The first 10 rows are patterns. Each new row is the sum of 3 different patterns, raised or lowered, with some noise. Before adding, each is slid sideways (what falls off one end comes back at the other) and multiplied by a number that may be negative. Names go in the order of the patterns.
Known rows, each followed by the names of its patterns:
[ -2   8  17  -1  -4   0 -24  12 -20 -14  10 -18  -5   7  -2   2 -19  15
  12  15   9 -11  17 -13  -6 -12   8  11  -6 -17 -11 -17 -17  12 -15  16
 -23   8  14 -21 -11] -> L
[ -9  17   1 -10  14  -3 -22  14  -7  23  16 -12 -21 -22  -9  -1 -11 -12
  -7   3  19   3   3  10  -8 -22 -24  -3   2 -23 -22 -10  13  10  -2 -21
 -18   3   2  17 -17] -> R
[ -2 -24 -23 -23  17  12 -11 -16 -23  14   4  12   9 -11  18 -10   5  -7
  -9  19  -1  15  16  15  17  12  16  20  -4 -11  -6 -20  -6 -11  15   1
  -5  -8   0 -12 -17] -> X
[  8   6   9 -12   2  14 -18  17  19   8  -1   2  -5   3 -15  14   4  22
  13  -7  -2   1  -9 -13 -19 -12  10  21  22 -17 -14  22  23   2  11   1
  -3   3  22  14  19] -> U
[ 14  -5  -8   0  -1  23  22 -10 -22  11 -18   0  -5   5  22 -17  -9  18
  11 -18   9   7  -7   3   2  11 -23   8  14  20 -10  11  24   6  24 -10
  -3   9 -17  -7 -16] -> Z
[ 10   3 -18  16 -19 -15 -16  22   2  21   0  24 -10  17  17   3   0  19
  -7   0  23  10  21 -24  17  18 -11   1  19  14   3  16   2   8  15 -19
 -17   7 -20 -15 -11] -> D
[ 16 -16 -22  -2 -19 -18   9   4  16  -5  -3  18 -11   4  -7 -24 -22   8
  -7  -8  -7 -22  15 -14 -12  11  24  24  22 -18  23  -3   8  -1   6  13
 -21  12  -5 -21  16] -> E
[  3  13 -19  21 -18   0  -9   6 -20  22 -15  -5  20   4   5  16  -8  19
 -22  20 -17  -4   0  -9  20 -11   1 -12  -8   6   6 -14   9  16  21  -6
  22   0  -1  13  -3] -> K
[-24 -18  19  21  -1  20  20  14  19   8 -17 -19  -6  -9  -6 -12  16  21
   2  18 -11  -4   3 -23   4  -2   2  23  22  14  12  -3  15  -2 -22   6
  16  21  18 -19 -13] -> J
[-21   7  -9   9   7 -12  -2  -6   3 -24  18  -4  12  21  17   8   0   0
 -20  23  -4 -17 -24  -2  13   8 -12  -7   9  10  12  21  20  20 -22  -6
  19  -4   0 -15  13] -> S

New rows, each followed by the names of its patterns:
[  1  23  12  28   5   5  40  36  -2  23   4  10   8  47  -6  25   8  11
  46  19  20   1  24  37  14  -2  19   5  28  13  20   8  24  30  11  13
  36  29  35 -13  20] -> R U K
[-27   5   2  13 -32  -7  -3  -6 -20   8  -8 -23   0   1  -4   0   4 -23
 -15  -1  35  -2 -20  11  16  -1  -5 -22 -27   0  -3 -20  -5  20 -15  22
  20  -2 -20 -18  -2] -> X U D
[  7  -3  14  -5 -17 -22 -15 -14 -19 -15 -24  12  26   4  -1 -36   6  -7
 -14 -10 -15 -18 -12  22   5  10  13  16 -21 -26  -2  -2 -25  19  23   9
  11  14  20 -24 -23] -> X U E
[ 11   7 -44  20  16 -14 -15  46  -7   6  33 -12   1   8   9  -7  -2 -35
  -3 -32   3 -13 -43  33 -25 -21   6  29  18  -2  17  41   4  26  -6   1
   2  34 -21  22  33] -> L Z D
[ 27  -2  -9 -15   5  26   0  38  29   6   4   3   5 -20   4 -30   4   1
  14  22  19  18  -3 -17   6   8 -30  -8   3   0  10  18 -21  24 -14 -25
  39   9   9  -8 -26] -> X E S
[-27  10  20  18  16  38 -15   5 -13  35 -17 -24   8   1 -20 -24 -26 -12
   0 -10  18 -20  11  22 -25 -16 -36 -14  21  -5 -17 -56  -6 -24  -3  16
 -33   7 -18  -3 -25] -> L X U
[-14 -24 -16 -18 -14 -32  22   7 -12  21  12  -1 -15 -27  16 -28   4 -21
  -4 -12  -6  -7 -25 -31  -6 -21  -2 -14 -19  -1   9   2 -15   1 -33  18
 -13  -5  13  -5 -42] -> R D K
[-29  23  -4 -20 -14 -11  19   0 -13  19 -23  38   8   8 -12  -4  -9 -15
  28  13  15  -7  29  -3 -12 -17 -13 -41 -16   9  -9  16 -21 -17  40   0
   9   1  20  26  39] -> E K S
[  6  -1  -6  15   2  18 -14 -44  -8 -58 -27  -2  23  -1 -16  22 -19 -13
 -24 -22 -34 -11 -31   6 -19  23  38   0  17 -16 -18  -2  -8   1  13 -10
  26  42  14  20 -11] -> X D J
[-39  -6  14 -10 -35  24 -30  10  13  -2 -31 -20 -19  23 -11 -25  12 -39
  13   1 -32  10 -14  12   0  12  10  -1   9  -3 -17   9  16  16   5   7
   8  26  10   4 -23] -> L U Z
[-34  11  -2 -22 -31   4   1  -6 -11 -26 -18  -3 -19  15  38  11 -49 -41
 -16   2 -12 -18   7 -26  31 -17  10   5 -28 -12 -32   7 -10   1 -14   6
  36  34  -4 -32 -26] -> R X S
[-12 -27  42  11  -4  -4  12  -3  24  14 -12 -14   7  23   6   8   0  31
  10  32  26   4  20  25  20  37  17  -9   9  -6   2  11  27  15  -1  21
  35   7  -2   5 -15] -> X D S
[ 13 -32  30   5  25  25  10   8   2  -6 -28   2  22  44  12 -10  29  -5
 -26  41  29   7  45  21  39  28  -3  -4 -36  11  -3  10 -13  56  31  18
  37 -13  -7  42  -6] -> U K J
[-18 -16 -21 -14 -45 -12 -11  14 -22 -30 -38 -15 -31  -2  -9 -46   0 -23
  15 -19 -40   8 -11 -33 -13  -6 -15   8   4  -4  12  -2 -12  -5 -14  -5
  -2  -1  13 -42  -2] -> X D J
[-17 -13  -7 -35  15   7 -25 -51 -30   0 -16  -4  -6  -8   1 -19 -28 -36
 -11 -28 -20  -9  -5  28  28  -5 -12   1 -19 -26 -43 -21   8 -18   2 -20
 -24 -54 -26  -2 -15] -> X Z J
[ -5 -28  39  21  -3  38  21  26  18   1  10 -23  -1 -22 -11 -13  44   3
  13  31   0   1   3  -9  25 -23  12  22  12   9  11  13   6  -4  -7  -2
  11  11  15 -12 -11] -> Z K J
[-38 -15 -23 -16 -15 -14 -23 -28 -37 -26   6 -36 -29 -48 -12  17 -13  20
  -1 -25 -35 -46 -26 -27 -68 -25 -11 -48 -37  -7 -26 -45 -41 -15 -43 -56
 -38 -12 -47 -52 -43] -> R X Z
[-10   7  -4  17 -18 -13  19 -15 -18  28  -3 -42 -16 -10  37  23 -13 -19
 -25   4  -8  14  -7  -5  -3  15  12 -10  -7 -22 -13 -41  14 -17  -6 -11
 -28  17   4  -8 -40] -> L R S
[-22   0  -2 -10   8  -4  10 -30   5   2  -8 -16   3 -15  20 -16   3  -9
  -8 -24   0 -13  35 -11  36   7 -10   4 -36  30  -5   1  28  11   9  16
 -25 -24 -29  15   7] -> L U K
[-17 -28 -10 -18  26  -5  -6 -22  -2  18 -21 -19  -3  -2 -13  13 -28 -18
 -29 -22 -29 -10   5  -7  18 -14  19  -8  15  -5 -41   8  29  26 -27 -17
 -28 -17 -40 -19 -13] -> R D S
[  0  -2 -24   4   3  21  -3  30  -4 -15   6 -15  -6 -19 -15  17   1  23
  -9  -1  -9  28 -30  15  12 -14 -14  21   6  29 -27  12  -7  -8   5  10
  18  10  -7 -14   1] -> U K S
[ 33  34   1  -5  -7   4  40  21  29   2 -20  17  13 -16  24  -1  -2   5
  35   4  15  12  -7  23  23  11  11   5  39  29  29  16  -9  -1  -3  -7
  23  11  43  15   6] -> R U E
[-48  -3  -9  19   9 -21  15  -3 -21 -12 -20 -46 -19 -31  18 -10 -40 -20
 -41   6  -7  31  24  10  -8  -6   1   6  -5  27  14 -16  27  -7  10   9
  10  16 -16 -16 -31] -> L X E
[ 22  24  -7  41   8  25  -9  49   7  30   2  -3  -8  30  -3  23  -5  41
  -9  18  43  11  35  -3  20  12  26  33  21  29  35  11   0  -8  29 -12
  -7  25 -10  11  20] -> D E K
[  8  23   8  15 -43 -14   9  -3 -31  -2   6 -16  10  -3  -8   6 -42 -21
  -4 -21 -28   5 -10  -1  -7 -13 -35 -26 -28  17 -11  24  -7  17 -13  -4
   7  -9   4  11   1] -> U D K
[  6   3   9 -15  14  -9  23  15  31   1  19 -28   7  21   2  18 -30  35
  22   0  28  40  13 -14  28  19  23   7 -34 -38   8   0 -33   8   8  12
 -15  -9  -6 -18 -38] -> X Z D
[  8  29  31  10  -5  -2 -10 -34  -4   1 -10  -8  19   8  -2  -4 -18 -36
 -12   0 -33 -23  -4  37   7  -1 -16 -36  25  -6  22  -6 -13  22   5   1
   6 -21  18  -7  -4] -> X D J
[  9   6   2  -1 -21  14  -2  14  32 -10  13  36   3  -8 -10   0   2   9
   9  22  37   6  27  18 -17 -20   0 -20  22  15  29  25  -6  16 -17  -3
  10 -23  36  16  -4] -> L U J
[ -6  29  39   8  23  41  -9 -12  21  -2  13 -32  36  37  -2  15  15  41
  27  34  10  -1  42 -10 -10   2 -16  25  10  34  18   0  45   9  25   7
  26  19  29  -8  38] -> R X D
[ 11 -27   0 -11 -16  -4 -35   2 -13 -25 -19 -42 -10 -11 -28 -26 -30 -27
  -8 -30   1  -9  -9  -9 -41 -17 -33 -47 -22  -6  22   5 -37 -49 -34 -34
 -20 -17 -31 -37  18] -> L R J
[-16  -4 -20  34  12   9  12  25   0   0  -4 -27  17  -3   8  37  24  35
  14  26  23 -10  -5   0 -19  32  24  17  27   8  -9  -6 -27  44  18  10
  18   9 -20  14   2] -> Z D J
[ 20  35  20  28  10  34   4   9   3  31  30  23  47  28  17  26  19  26
   2   7  34   3  20  50   9  16  25   6  24  13  26 -27 -25 -19  22  30
 -14  13   8  50  14] -> L R X
[  2  15 -14  14  43   7  47 -41 -11 -25  -4   1  50  -2  18  56  35  41
  14 -29   9 -14  29 -29 -15  10   8  31  -3   0 -17   2  -7  -2 -11   3
  28  34  -1  28 -12] -> X K J
[ -7 -18   5 -13   6  -6 -20  36 -15 -11   7 -14  17 -28   2 -13   1   7
   8   0 -16 -10 -11   6 -10 -19 -18  -5  20   8 -20  -6 -19 -11  -8  -3
  -4  22 -28  -1  -6] -> L U K
[31 60 30 34 68 30 53 37 51 41 56 46 16 43 17 34  9 31 52 68 33 48 41 53
 25 33 22 24 55 60 66 42 14 69 45 34 22 44 22 69 48] -> U K J
[ -1   5 -21   9   1  37 -24 -12   5 -25   8 -33  -5  -4  13  -7  11   6
 -14 -17 -14  13  -3   6  -6  34  12  14  23 -10 -15 -34  19 -20 -38 -30
   4  -8 -25 -18 -40] -> X Z S
[ 10 -20  11  16  44  -2  -7 -36  23 -21 -27 -29 -34   0 -20  -8 -10 -18
  -2  19 -18  22  -3  29 -16  37  -5  -1  21  -3   9  -7  -1   5 -31  -6
 -20 -11 -32  14 -23] -> U K S
